The first 9 rows are patterns. Each new row is the sum of 2 different patterns, raised or lowered, with some noise. Before adding, each is slid sideways (what falls off one end comes back at the other) and multiplied by a number that may be negative. Names go in the order of the patterns.
In the rows, 128 means zero.
Known rows, each followed by the names of its patterns:
[157 138 152  93 144  98 136 163 154 124 133 109 135 161 155 111 154 161
 103 111 126 126 132 116 125 134 153 115 143  94 108 154 114 147 106 157] | J892
[136 141 107 108 102 139 113 127 154  99 107 113 115 129 136 115  93 147
 127 125 154 123 101 108 146 118 102 144 140 152 150 151 144 160 131 128] | J748
[ 93 141 119 159  95 163 152 135 106 156 119 104 106 100 151 129 125 113
 112 120 113 163 145 151  94 138 159 103 147  97  93 160 136  97 116 144] | J883
[128 159 120 145 161 115 103 148 157 107 121 163 126 112 145 158 140 161
 101 114 155 102 135 100  99 158 162 160 147 103  95 114 122 142 134 107] | J835
[143 157 113 118 142 135 114 156 119 146 115 110 158 111 146 142 133 123
 163  99 143 133 129 116 119 122 126 126 124  94 142 130 158 140 140 130] | J307
[115 149 120 162  97 113 143 162 110 161 110 154 107 128 125  94 154 118
 106 126 108 147 116 127 160 104  94 115 129 125  95 140  93 129 117 143] | J460
[127  99 157 152 142 106 124 153 129 123 136 134 123  93 140 163  95 128
 145 137 153 122  98 134 126 144 108 140 160 109 148 121 144 136 163 104] | J345
[139 111 132 163  96 150 113 119 105 132 135 100  94  98 125 155 121 160
 134 117  95 109 113  99 112 102 102 129 137  94 111 158 157 151 104 150] | J176
[131 122 142 148 159 104 152 142 138 157 150 113 161 120 163 127 101 147
 127 140 144 106  97 135 107  95 149 160 129  94 101 121 122 156 112 146] | J506

New rows, each followed by the names of its patterns:
[107 105 102  98 114  90 121  63  75 101  57  87 105 102  93  60  90  79
  92 135  66  86  85  91 103  88 123  58 110 100 115 109 124  80 140  67] | J460 J506
[ 84 137  87  99  78 119  84 108  85 107 103 113 116 105  65 112 111  56
  95  51 126 130  84  94  84  86 118 165 116 146 111  98 106  83 155 106] | J883 J506
[127 124 109 150 164  99 159 109 136 118 135 105 135 131 126 123 141 131
 144 130 135 148 145 106 123 106 123 111 137 104 108 137 150 117 135 138] | J307 J460
[151 150 146 168 137 164 154 148 163 124 151 128 154 137 168 135 144 125
 178 174 177 131 156 164 139 163 169 161 156 129 152 177 153 140 162 156] | J748 J345
[141 156 126 161 125 160 157 161 144 130 144 183 144 118 144 156 145 133
 164 160 148 123 183 147 150 145 156 142 166 155 174 135 184 136 147 156] | J460 J345
[ 80 140 142  95 102 121 101 129 117 114 112  93 156 109 128 115 112 142
 102 116 118  97 125 118 129 133  95 135 115 143 127 116  87 125  97 131] | J460 J345
[ 62 113 105 110  74 131  94  95 111  91  96  93 113  80  93  73  89 122
 103 105 101 120  99 103 126  86  82  84 107 105  96  86 121  90  94 116] | J307 J345
[152 141 194 147 165 118 146 168 131 118 147 188 155 148 172 162 157 130
 153 167 137 153 136 125 147 155  96 139 153 155  98 177 151 137 166 157] | J345 J176
[ 95 132 103 100 133 134  83  93 117  88  91  79  93  91 107 111 129  60
  99  83  74  89  90 102  67 118  89  87 120  88  95  94 130  72  84 133] | J748 J883
[ 66  85  71 134  90  89 144  70 108 115  78 106 132 104  67 145 100 110
 110 120  67  73 119 107  72 127 132 140 139 115 119 134 117 119 120 125] | J748 J883
[147 124 103 106 116 119 114 105 137  93 107 133  92 139 129 101 150 139
 133 149 126  92  88 114 157 155 132 132 100 132 122 127 112 124 101  87] | J835 J506
[114 114 125 145 112 117 144 149 124 141 133 107 128 127 156 157  96 147
 128 122 124 141 104 154 104 135 147 129 141 146 138 145 137 150 121 130] | J307 J345
[133 120 126 164 144 115 108 100 119 126 130  97 125 146 115  95 112 136
 142 128 105 141 141 107 132 124  95 153 108 127  98 144 145 112 121  89] | J892 J176
[ 62  72  98 133 135 107 115  39  91  62 125  86  56 106  54 143 113  54
  83 105  88  88 105  89  80  63 142  48  72  80 105  81 130 112 134 147] | J883 J506
[132 148 136 190 127 114 171 195 109 164 122 165 124 130 134 111 179 117
 127 118 106 176 115 152 155 134 127 134 156 113 119 129 105 160 150 149] | J892 J460
[ 58  92  92 133  80  88  84 103  90  92 139  89 118 113  99 132 119  82
 110 100 118 116  88  97 106  97 126  58  51  99  64  93 102 147  95  47] | J892 J506
[155 147 119 145 136 135 166 152 104 139 155 173 170 116  83 141  86 101
 157 183 146 115 132 139 149 174 118 137 159 138 115 124 136 132 132 131] | J176 J506
[122 137 140 123 126 122 138 159 161 114 131 156 134 123 157 130 140 116
 128 109 151 148 113 132 120 151 167 119 138 123 121 133 147 140 128 125] | J835 J176
[103 105  41 104 121 124  82 119  88 117  72  76 101  50 144 101  54 100
  59 124  60  64 108  54  96  68 116  84  38  83  70  90 100  99  55  89] | J892 J460
[123 185 177 163 166 123 139 159 169 175 158 109 183 207 157 184 115 106
 173 157 141 147 155 125 187 143 194 155 176 158 174 154 162 144 161 136] | J883 J835
[126 139 148 136 134 101 153 112 126 156 158 114 124 100 121 142 141 100
 146 155 107 107 139 135 143 112 132 129 133 128 154 108 120 147 113 149] | J892 J748
[147 101 125 100  96 126  90 158 126 138 131  86 108 133 141 125 117  78
 115 151 111  83 139 152 125 123 125 138 123  99 112 151  91 153 149 105] | J892 J345
[ 90  92  92 109  90 102 105 127  79  82  77  96  89  78  81  99  95  92
  99 126 101  90 110 105  92  79 100 115 121 103  99  88 119 108  74 110] | J748 J345
[ 86 116 157  97  76 145 148 124 134 165 127 133 134 138 133 154  84  91
 117 108 111  98 118 116 124 130 119 100  97  96  84 145 120  95 143 133] | J748 J835
[128 110 127 133 112 141 118  85 122 132 111 112 114 130  92 128 113 111
 105 123 103 129  93 148 131 119  90 105 123  99 106 105 107 112  99 110] | J345 J176
[150 174 186 158 136 149 140 164 178 163 144 179 169 146 161 149 139 167
 161 140 153 190 142 155 143 150 176 158 156 134 184 159 165 158 116 180] | J892 J835
[175 150 151 176 113 166 149 179 142 176 203 158 189 201 177 204 148 171
 169 143 170 182 157 169 156 192 171 178 147 162 141 175 147 160 107 207] | J748 J460
[184 137 179 167 115 157 144 154 165 137 120 138 147 122 167 186 148 109
 123 156 142 164 145 170 168 160 174 178 191 133 170 168 166 167 162 127] | J748 J506
[115 121 123 115 133 110 155 122 109  94 145 141 108 139 113 133 107 111
 107  96 113  99 132 138 150  83 125 171 136 156  92 126 159 123 112 148] | J883 J176
[160 148 195 153 164 152 154 138 160 146 126 135 152 129 146 178 145 150
 185 180 185 147 175 156 155 158 203 149 163 159 142 156 148 149 133 123] | J892 J176
[180 109 201 149 150 130 152 163 125 157 146 176 164 158 218 147 165 107
 113 173 140 124 125 146 136 180 121 167 166 216 200 145 166 192 134 148] | J883 J176
[146 170 167 162 177 156 144 181 126 153 156 134 184 164 187 182 146 151
 132 164 148 163 162 174 173 158 155 178 168 155 156 183 164 139 168 159] | J892 J835
[129 110 172 177  95 156 149 117 133 139 171 101 141 138 154 151 158 164
 132 120 101 144 135 121 124 114 119 138 178 131 150 147 174 184 107 174] | J883 J176
[121  86 107 126 121 131  93  89  77 114 108  92 104  97  99  98  87  94
 118  71 110  86 130 109  82  94  74 103  89 118  58 142 107 100 114  87] | J892 J307
[136 121 115 183 154 127 136 170 106 144 134 173  95 152 141 148 106 157
 141  95 100 103 148 137 138 114 101 142 124 165 167 154  87 133 177 106] | J748 J883
[107 102 135 149  84  95  98  90 103 138 107 115  88 145 132 129 101  97
 115 125 107  81  83  76  87  94 119  86  98  87 134 105 108  83 123  95] | J345 J176
[156 125 146 128 139 118 192 139 160 123 113 146  89 155 130 108 114  92
 171 103 121 151  91  89 137 109 135  79 147 125 119 127 138 111 171 154] | J460 J506
[172 137 125 168 109  78  96 137 117 172 122 120  92 123 150  97  64 101
 106 114 128 172 109  89 113 114  76  97 124  84  70 113 100 118 122 123] | J835 J176
[163 175 171 148 199 139 189 174 151 190 147 186 182 134 134 185 129 142
 172 187 151 132 142 139 139 172 142 191 159 172 178 176 172 129 174 164] | J176 J506
[164 128 143 162 172 146 144 187 191 190 148 143 158 116 168 175 187 175
 164 171 173 192 163 153 152 165 173 149 148 127 176 155 138 159 137 119] | J748 J176
[100 113 138  79  64  97  80 128 117 114  88 117 106 137  86  71 102 109
  88  99 121  97  82 117 113 106 101  92 118  86  87  80 107 121 109 121] | J835 J345
[ 93  86 118 110  75 124  85 134 140  85  79 107 118 157 135 138 124  86
 140 152 131 104 122  98 100 157 119 107  99 111 129 115 136 112 111 117] | J748 J835
[ 80 147 111  77  88 141  73 117 100 128  73 150 120 123  77 137 116  81
  93  81 126 125 123  97 107 123  87 136 129 150 100 126 146  75 139  76] | J883 J506
[ 64  58 135 113 113  73  88  88  54 151 130 129  74  99 116  85 143  46
  63 126  81  69 108 129  43 115 112 108  54 105  95  76  60  95  84  74] | J748 J883
[165 139 147 114 196 149 165 152 151 107 142 151 100 155 177 134 111 143
 161 140 201 128 147 136 126 174  95 133 144 144 194 166  91  98 142 108] | J883 J835
[135 135 131 146 146 142 133 140 124 116 110 130 137 137 127 130 146 147
 135 126 132 130 141 105 122 127 122 131 117 132 126 114 128 141 128 134] | J307 J176
[167 134 159 119 153 176 150 126 134 132 138 163 173 116 149 156 118 131
 147 133 129 144 141 146 173 134 139 108 139 151 115 164 132 177 174 162] | J892 J748
[150 133 162 147 185 160 157 177 170 156 190 142 147 180 175 136 135 139
 172 141 168 158 149 108 171 133 162 154 159 159 156 170 178 190 143 140] | J307 J176
[143 116 149 145  93 120 128 129 114 130  95 139  96  86 154 119 137 115
 106 112 145 110 123 130 123 104 119 124 130 104 129  98 138 135 154 122] | J307 J506
[186 168 132 178 154 173 158 141 142 134 192 149 169 166 147 160 176 172
 183 177 142 146 178 151 132 166 158 170 158 159 184 149 148 142 164 153] | J892 J748
[158 157 150 154 149 124 167 161 130 127 186 147 152 142 157 148 182 132
 126 165 133 145 122 129 186 166 154 177 133 120 136 134 162 167 131 151] | J835 J345
[137 148 110 160 140 158 153 124 150 136 129 152 127 133 148 162 155 128
 139 140 138 135 148 161 118 156 153 138 136 164 115 130 125 168 135 127] | J835 J460
[135 127  66 148 100 122 110  90  59 112  55  96 137 117  77  85  53 113
  78 142  88 120 133  76 124 135 130  96 109 123 106 103 140 114 141  94] | J460 J506
[140  74 129  78 100 107 110  53 112 133  82  95  91 145  72 125 128 112
  75  94 103 107  61  80 132 107 120  84  60  99  86 142  98 127  98  97] | J883 J345
[135 114 121 130  79 103 135 104  91 102  93 129 144 143 102 108  74 117
  95  92 126  88 111 136  77  91 131  78  62 131 147  88  72 107  96  86] | J835 J506
[ 96 171 162 141 113 202 155 131 145 193 147 158 100 112 183 117 148 104
 104 165 163 196 171 132  86 134 156 142 159 101 116 192 135 139 166 135] | J883 J835
[162 150 134 155 139 165 106 136 133 154 141 122 176  97 126 150 142 140
 149 115 114 174 152 129 180 153 101 113 155 128 120 147 149 164 175 156] | J892 J748
[ 96 119  78 110  78 109 134  94  87 108  98 146 150 110 128 148 113  72
 109 145 135 112 133  82 133  89  98 136  88 106  96 135  90 120  87  97] | J307 J506
[117 137 118  75 106 139 125  76 127 117 103  87 130 123  91  95 144 110
 102 109  70 116 107  98  56 119 116  55 136 117 118  81 111  72  92  91] | J345 J506
[158 165 140 133 140 146 156 135 143 140 138 145 126 106 153 133 182 114
 146 131 141 134 129 138 156 133 121 134 175 121 101 184 157 133 141 127] | J892 J345
[ 97 142 126 140  86 116 125  97 121 104  91 127 130  69 115 109  61 119
  86 164  71 162 126  98  80 139 101 104  86  66 112 123  97  79 116 116] | J892 J883
